The same things were measured in two ways. Each way mixes the same 10 hidden numbers, adds some noise and spreads widely along 5 directions of its own, which tell nothing about the thing.
Some things both ways: the first way, then the second way.
[ 18  26 -37  -2   8  55 -30  -4  35 -20  10   9  -2 -24  12]
[ 14 -12  38 -12 -10   4  22 -33  15  -6 -12 -43   4 -27  24 -10  -8   5
   7 -10 -11  11  -5]

[-34 -14 -12  20  23  -2   8   7 -31 -12 -37 -12  -1   4 -11]
[ 20  52  11  -3  14  -1 -35  22 -30  30  13  34  29 -34   3 -13 -25   8
  22  27  24 -12  12]

[-28 -40  40  19   5  -4  35  16  -3  26 -20  -1 -17  -6  -8]
[ 42  39 -35 -52  -5 -42 -14   1  20  -4  -9  23  -2  27  -4 -32 -24  13
  52  13 -24 -40  33]

[ 12 -39  -5 -16 -26   4   4 -20   3 -12 -35  18  25  59 -49]
[ 17 -30  -9  17  17   8  13   7 -26  20  -8  50 -33  17 -22   0  31  26
 -11  19   6 -23   1]

[-15 -29  10  -8   3   7 -17   3   0  40 -13   8  26  -4 -44]
[ 18   8  -6   7  -5  10   9  35 -42  37   3  57  -9 -16 -25 -14  22  17
   6   8  21 -29   4]

[  9 -15 -20   6  66 -33  10 -55 -21  16 -13  58  15  25  -8]
[-27 -26  26  10  26  20 -43 -21  10  13 -11  -6  -4  28  16  -6  25  20
 -11  33   5  -9 -35]

[ 19 -46  -4   0  23   4  10 -37 -16 -25  -2  14   5  67   6]
[  2 -13   7   3   9  30  25  15   5  -1   1  16  20  -8  -9  54  -4 -25
 -18  25  20  12   0]

[ -1 -30  23 -30 -23   0 -28   0 -17 -15 -82 -36  16  73 -26]
[-17 -16 -29  48 -23   2   3  43 -54   0   9  33  -5  -7 -34  12  19  -3
 -15  -2  21   2  11]

[ 15 -27  -7  -9 -35 -76  16 -37  -7  -4 -40   1 -10  23 -21]
[  0   7   7   0   2 -12 -24 -11  26 -22  -3 -48  10   1  17 -20 -20  18
  23  -6  -7   9  17]

[ 41   5 -26 -35 -26   7  -7  16  45 -39 -15  10 -34   0 -23]
[ 17  11 -10  10 -29 -17  37  45   9 -22   3 -35  -2 -21  17 -27 -46  -3
   6   7   5  28  40]

[ 14 -10  20 -45  40   9  41  -5   5 -20   9  22 -13  47 -29]
[  2  10   2  -8  13  26   2   1  34  11  10  22  -7   7  -9  42  24 -18
 -29 -18  21   2  -7]

[-21   8  10 -51  15  23 -21 -12  -9 -20 -57 -15 -27  25  49]
[ 11  -2 -18  14 -30  21  33  45 -10   5  16  -2  -8  -5 -21  -8 -11 -25
  -9  14  21  15  27]

[ -8 -19  13 -44  16  55 -56  23   3  13 -48  17  19  36 -20]
[ -1   8   3 -12  14  13 -21 -14   9  30 -14  24  -9  37  -3 -19  31  22
   0   1   1  -1 -17]

[ 33  -7 -11  -3 -43 -12  20  19  46 -10   7   1  -9   6 -56]
[ 15  47  20  -3   3 -27 -25 -38   8 -10  20 -33   9 -35  22  18 -16 -19
   7 -20  -9  -1  -1]

[ 14 -34  10 -15 -22  17 -24 -22 -21 -29 -51 -34 -10  22   9]
[-14 -25  15  20 -16  16   8  28   3 -10 -22  -8  20   0  16   4  31  10
 -34  -8   2   6 -11]

[-49 -24  -3  -2 -47 -29  41 -31 -38 -38 -54 -15 -11  12  -3]
[ 18   5  -7 -16  45  32 -18  19  15  31  14  41 -20  18 -29  -6  -6  27
  14  27  31 -24  16]

[  2 -24  -4  21 -27  -9  32 -29 -11 -29   1 -12 -14  30  11]
[ 21 -31  -1 -30  -2  16  29 -13  -5   2 -20   3 -11   6 -20   4  36  22
  18   4 -10 -27   2]

[-18  19 -22  -4 -43  22 -30  52  29   1 -35  12 -11 -37 -36]
[-15  18   4  16 -79 -19  11  19 -33  -2 -15  -4   2   1  -6 -36  13 -12
   4 -41 -19  10 -19]

[ 16  31 -45 -32  13 -13 -11  -2   8 -39 -38  17  -5  32 -29]
[  4   1 -14  24  11  20 -16  24 -13  33  21  13  -7   7 -15 -26  -9   5
  -1  40  30   8  21]

[-39 -12  19  10   8 -29   5 -25 -33  30 -52 -11   8   0  -2]
[ -8  19   0  16 -29   2 -38   9 -13  14  21  27  12  13 -26   4  -2 -24
  -4   3   3 -22 -10]

[ -4  17  -5  22 -39  18  47   6  45 -48  -4 -11 -14 -39 -21]
[ 29 -10 -11  -1  34  -8   1 -13  37   8  16  25 -20  14  -8  14  -1   5
  -9  17   4 -24  19]

[-18   4 -12  -2 -34  55 -32  31   6 -58 -61 -28  12  15 -28]
[ -8   8   0  26 -12 -12  -7  24 -37  -1  -6  27   2  -6 -11  -6   0  15
   2  -5   3  -7  -1]

[ 26 -22 -17  12 -50  -2  43 -12 -15 -37 -11 -55 -28  30 -32]
[  8 -28   9 -10  -2  16  17 -22  12  16  -3   7   1 -32 -15  26  41   9
 -10 -35   7  -9 -13]

[ -1 -12  14 -32  35  -2 -21   7  21  31 -29  19   6  11  -8]
[ 25  33  16  -3  -5 -11  -3 -29  30   7 -13 -23  28  -1  34 -16   2  -2
  -7 -16 -19  21  14]

[  7   1  -4  -5  22 -28 -24   7  26  39   8  54  31 -15 -55]
[-53   5  24  22 -57  -9   2   9   6 -41 -12 -41  25 -10   0  24 -18 -24
  -8 -62 -11  36 -30]

[ -7  29 -32   3 -37  -7 -33  31  53  25  -1  23  24 -24 -53]
[-19  -7  -2 -10   7  18 -23 -46  21  26  19  -8 -17  11 -31  17   4  -5
  12 -14  10  21 -13]

Other things, the second way, with their names:
z_209: [-13   0  22  22 -22 -30 -25 -25 -13 -22  -8 -16  17  -5  34   9  17  -6
 -21   4 -29 -12 -27]
z_138: [ 17 -17   0  17  -1 -16  18   1 -37   9 -13  12 -64  10  11 -55  14  33
   5  37 -10 -26  -4]
z_815: [  3  18  10   3  38   5 -22  14 -21   8   3   8   4  -1  22   0 -13   8
   5  70  20   4   3]
z_394: [  7 -17   4 -13  43  50   8 -24  20  30   6   7 -23  21 -19  17  27   8
  -7  26  23  13   4]
z_564: [ 10   6  -2   2  39  19   0  -7  19  29  24   2  10  -8   4  23 -28 -19
  -6  51  33  35  21]
z_422: [-29  25 -24   7 -12   7 -32  32 -18  -2  20  21   7  -1 -29  34  18 -20
  -2 -13  26  -5  -7]
z_723: [-28 -52  -6  27   8  23   6  28  -4  -3 -22 -17 -14  13  22  -9  59  30
 -39  17  17  17  -8]
z_332: [ 14  27  -8   6 -36 -11  23  37 -12 -12  12 -13  -4 -27  -8 -21 -34  -9
  21 -19   7   8  26]
z_842: [  7  10  -3 -18 -36 -12  19  -4 -29  -7 -17 -22 -21   1   7 -25  26   3
  20  -4 -17  -8  -8]
z_671: [ 19  -6  11  15   5 -31   5  -3   8 -19  -8  -7 -11 -13  30  -9   2  21
 -13   1 -14 -17   8]
z_583: [-43  -3  38   8 -44 -11 -11 -24   5 -34  -5 -44  10 -38  -2  29   9  -6
  -3 -85 -10   2 -47]
z_200: [-29 -24  22 -12  12  15  -9 -53  22   2  -2 -17  -1  -1 -14  39  14   1
  -1 -20   1  23 -27]
z_550: [ 24  31  -9 -28 -21  -6   0 -11  25  22  12   0 -12  14 -13 -34 -26 -10
  30  -1  -4   4  15]
z_932: [  5   2  -5  37 -39  15  29  41  -5  -4  25   1  14 -32 -18  21 -11 -29
 -30 -22  21  12  16]
z_452: [ -8  10   6 -14 -19   5  20  12   4 -25 -22 -22  37  -6   9  22  -4  -9
  11 -11   0  29   5]
z_963: [ -8   2  -1   7 -38 -10  14 -14  14  -6 -24 -19  20  37  13  -8  -2 -16
  -8  -4 -24  42   5]
z_752: [  4   5  -2   9  -5 -27  -1 -12  45  -1  -7   1  15  17  22   0 -16  -6
 -21  -9 -13  19   8]
z_677: [ -3  -5   4  26 -52 -36  29 -12 -30 -21  -6   4   6 -11 -13  11 -28 -17
   8 -22 -29  19  -3]
z_936: [-22  13  37  -4  45   4 -57 -44  38  32  -4   3   2  20  36   2  11  15
 -19  17   6   3 -43]
z_796: [ 23   5 -14 -17 -16 -30  -3 -11  16  -9   4 -35 -47  13   5 -62 -24  19
  38   4 -19 -21  18]
z_102: [  2 -12   8  14  11   3  10   3 -22   2   6  26   9 -36   5  44  30  -6
 -25   4  10  -8 -12]
z_109: [-32 -13  54  22 -10  20   0 -24  -5  -2  -3 -26   3 -29  13  28  16  -8
 -28 -27   8  18 -45]
z_43: [ -2 -53  -4   1 -50  22  31 -11  -8  22   1 -11 -20  -5 -30 -24  36   0
   0 -15   0  -6 -13]
z_77: [ -3  -7  17  -8 -20  12   2   5  63 -11  -8 -18  14  26  15   6  -6 -14
 -24 -13  -8  -3 -10]
z_948: [  2  11 -24 -18 -45 -24   1   3  -4 -13   2  22  13  13 -39  12 -16 -14
  32 -18 -17 -18   5]
z_780: [-36   5  34   4 -51 -35   6  -9   0 -44 -41 -36  26  -1  39   7   4   1
 -11 -45 -37  23 -41]
z_218: [ 29  36 -13   2 -18 -18   4  21  10   7  33   7  17 -23 -17   0 -61 -27
  22   9  12   6  42]
z_346: [ -5  64  -5  -4   3 -41 -46 -15  17 -25  19 -38  13  11  26  -5 -47 -14
  24  13 -15  24  19]
z_232: [ 20   3 -11 -11   7  -6  -8 -41 -17  29   4  13 -28   7 -23 -16  27  17
  22   0  -5  -6   7]
z_563: [  9  40   7 -22   3 -23 -20 -28  -3   7  -3  -7 -22  10  20 -21  10   5
  19   6 -13 -10  -7]
z_817: [-14 -47   7  -2 -33  36  35  18  -6   5 -18   7 -17  17 -33  -2  30   7
  -2 -17   3  -5 -15]
z_56: [ 24  21 -11  24  22  -7 -13   0 -34  30   5  37 -10  -2  14  -9  34  12
 -15  35   6 -11  16]
z_799: [  7 -15  -8  33   2 -17  28  27 -39   1  -3  15 -47 -33   4 -18  19  32
 -10  -7  11  -6  13]
z_159: [ -6  11   7 -28  23  22 -23  -8  53 -13  -1 -12  13  30 -19  27 -23   8
  18 -18   3   1   4]
z_994: [  4  19  19  14 -44   7  -7   5 -34   5   0 -10  29 -29   5   2  32 -18
 -10 -15  -1 -12 -11]
z_177: [  0  -4 -28  14 -11 -28  -1  24 -26 -26 -16  12 -10  20  -6  -5  23  20
   8  -2 -13 -13  14]
z_717: [  6  10  -2   1 -26  -1  42  12   8 -12   8 -11  10 -23 -16  28 -32 -22
   5 -29   6  35  18]
z_466: [-16   3   4 -21  -5  28 -21 -28  35  32  -3 -21  -4  36 -12 -25  20   9
   7 -17   6  33 -12]
z_362: [-36 -21   8  30 -17 -19   3  -1   7 -27 -28 -16  14   8  19  11  17  13
 -29 -39 -10  30 -19]
z_123: [ 25  -2  -9 -20  16 -13  -8   9 -17   9 -26  22 -15  44  10 -45  -8  34
  33  73 -15 -24  12]
z_25: [  7   7 -28  -9  35  -8  -9  -3   5  16   2  32 -28  23 -15  -1  -4  24
  19  20  14   0  18]
z_937: [ 22   3 -25 -25   1 -20  35  11  44 -15  -7 -12   8  -3  -4  -1 -45   7
  31 -12  -1  28  43]
z_18: [-16 -13  35   7  18  24 -13 -25  28  -6   3 -22   3 -13   3  39   9   0
 -18 -23   7   4 -25]
z_353: [ -9   0  12  10  29 -30 -32 -31  39  10  -6  15 -18  18  30  -7  21  31
 -25 -21 -10  -5 -19]
z_510: [ 44   4  -7   9 -23  10  50  30 -35  10  12  20 -28 -38 -19  -6   6  -7
   2  -4  13 -15  22]
z_348: [ -1   7 -18  -4  -2  -4   4  41  -6  -2  -9  36   4  11  -6  10   1   5
   0  12   8 -11   4]
z_368: [ 24 -41  -2 -29  24  39  24   4  43  15 -10   7 -24  32 -19 -14  -3  28
  13  26  10 -13  17]
z_519: [ 30   4 -21 -21  20  -4   0  21   4  17 -11  41 -41  38 -14 -39   5  36
  26  19   1 -32  20]
z_521: [ 26 -27 -19  37  -6   2   8  31 -36  19  -4  27  -5   0  10 -24  66  15
 -36  35   8 -19  18]
z_754: [ 15  -5  12 -18 -40  10  42  26  20 -20 -24 -15  25 -10   0   6   1  -7
  -4 -35  -7  -2   2]
z_132: [  8 -17 -11  -4 -23 -24  43  10 -21 -25 -10 -20 -30 -24  -6 -13  -9  15
  28 -19  -7   5  16]
z_477: [  9  13  26   6   1  -3 -22  -7  -1  10  -3  10  42 -29  20   5  20   7
 -11  -7   3 -20  -9]
z_588: [  6 -28  12 -12  -2   6  28 -24  37   0 -13   0  -2   3 -12  12  -8  13
  -1 -29  -8  11  -1]
z_705: [ -9 -18  -7   5  -9  26   2  50   2  21   3  17  14   4 -11  -8  -9  -2
  -4  35  29   1   5]
z_998: [ 26  -3 -47  -5  24  20  15  58  11  16   9  33 -24  42 -17 -10  -9   4
   0  65  29  -2  46]
z_293: [-11 -23 -25  45 -21  22  20  63 -28 -19   6   2  11  13 -12  21   2 -23
 -32  35  18  23  21]
z_990: [-17  -2 -11  14 -36 -39   0  11   9 -14 -11 -25   6  -5  22 -34 -16  11
   6 -14 -10  26   5]
z_706: [ 14   3 -11 -34  -4  -8  -5  -7  10  -9  -7   3 -10  26 -34 -16 -33  16
  61   6 -14 -22  17]
z_890: [ -4 -12  16  19  10  -3  -4  -2 -14   0   0  20   2 -17  -5  18  -4  13
  -5  -2   6 -13  -7]
z_190: [ 31  12  17 -19  -6  23  22   8  -7  40   9   8   5 -45  -4 -15   4  -2
  10  10  28   0   6]
z_291: [-11 -15 -20 -18  22   6 -36  -9  31   5   6 -10 -19  33 -19 -15  -2  25
  26  12   9  -8   7]
z_575: [ 17  17  15  -1  19 -20 -13 -41   0   1  -5  11 -14   9   8  10  18  14
   0 -10 -22 -13  -7]
z_41: [ -5 -24 -16  -2 -28  11  36  50   0 -26 -20 -27   3  -6   0  -6  20  14
   0 -19   9  16  19]
z_941: [-14  13   1  10 -35  -6 -31  -6  31 -12  15 -14  24  20  -4  16  -1 -35
 -21 -20 -15  -3 -12]
z_137: [ 14  -4  16 -19  12  22  -3 -34  -4  21 -14  -4  -5   8   3  -6  45  21
   6   4  -4   0  -7]

Some of these things the first way, each followed by its name:
[ 15  22 -11 -26  29 -28  25 -14  17 -13   3  13   2   7 -33]
z_932
[ 48 -23 -36  -7  23 -13 -15 -22  -6  -2   2  27  -1  34 -37]
z_705
[ -5 -15   7 -31 -43  26 -27  13  28 -42 -48   9 -17  11  20]
z_998
[-34 -11 -18  45 -16   2  -6   6  25  -6 -22  50  -3 -40  18]
z_123
[  9 -37  16   5 -17  36 -19  28  27   2  -5  10   8  -2 -32]
z_348
[ 40 -26   3 -27  30  39 -61  15  24  -6  12  25  26  59 -20]
z_452
[ 24 -11 -22 -68  15 -14 -35  -1 -12  14 -39  36  -3  75 -40]
z_466
[-25 -30  21 -25 -52  15  13 -16  -3  -3 -45 -36 -20   9  20]
z_510
[ -7 -27  27 -15  60   4  -1  -2  13  51 -35  23  11   1 -16]
z_752
[ 24   2 -13  37 -24  28  17  18  30 -50 -18 -12 -25 -13 -15]
z_209
[ -6 -28  37  -1  51  24 -12  -2 -21  29 -20 -11  24  51 -12]
z_948
[ -5  34 -27 -31  -5  58 -28  45  28 -21 -24   7 -23  -5 -18]
z_550
[-18  18 -32  12 -68   1  11  36  49 -48  -6   1  -9 -26 -33]
z_717
[-12   2  -5  13  18   6 -30   0  24  33   2  20  32  -1 -15]
z_200
[ 36  16 -39  -1 -28   4  -4  43  70 -28  33  34   2 -17 -72]
z_937
[-66  12  36  14   3  36   5  17  31   5 -35  -1  17 -43  19]
z_575
[ 11 -36 -20  10  11 -32 -11 -13  30  17   0  66  13  11 -23]
z_815
[ -7 -12  -5 -11   1 -16 -23 -52  22  41  14  49  38 -21   2]
z_368
[-18  -5  -7  -5 -50 -48  59 -23   5   0 -46   6 -55 -28   7]
z_796
[-31  -2  13 -35 -12  11   6   1 -17 -28 -64 -31 -30   8  17]
z_332
[-11 -17   4  16  15  45  -5  30   1 -23 -31   3 -20  -5   5]
z_780
[-27  24   1  -6 -21  50  -4  51  36 -62 -62 -24 -22  -9   3]
z_56
[  7   7  -3  -6 -19 -46  35  -3  12 -37   7   3 -37 -12  -4]
z_41
[-17  57 -44  23  10   3  27  -8   1 -22  -1 -17 -40 -43  26]
z_43
[-19   9 -10  -5  18  15   7  -9  45  25 -13  66   5 -44  -6]
z_138
[ 40   5 -14 -29  19 -18 -16 -10  38 -45  -9  43  10  49 -22]
z_293
[ -8  -1  -6  19 -17 -26  18  20  29 -13 -26  19   3 -25 -47]
z_362
[ 44   8 -48  -6  43  23  -7  19  42   1  24  77  13  -3 -80]
z_936
[-52  -1  44  22 -24 -18  27  19  15 -17 -44 -17  -9 -29  17]
z_177
[ 16  -5 -26  11  18  10 -20  20  41  16  -5  46  41  34 -62]
z_677
[-42  -5   9   1 -33  22 -24   3  -3 -12 -51 -23 -11  -1  40]
z_137
[ -2  -4 -12  28  20 -29  16 -21  28  26  20  43  50 -22 -60]
z_890
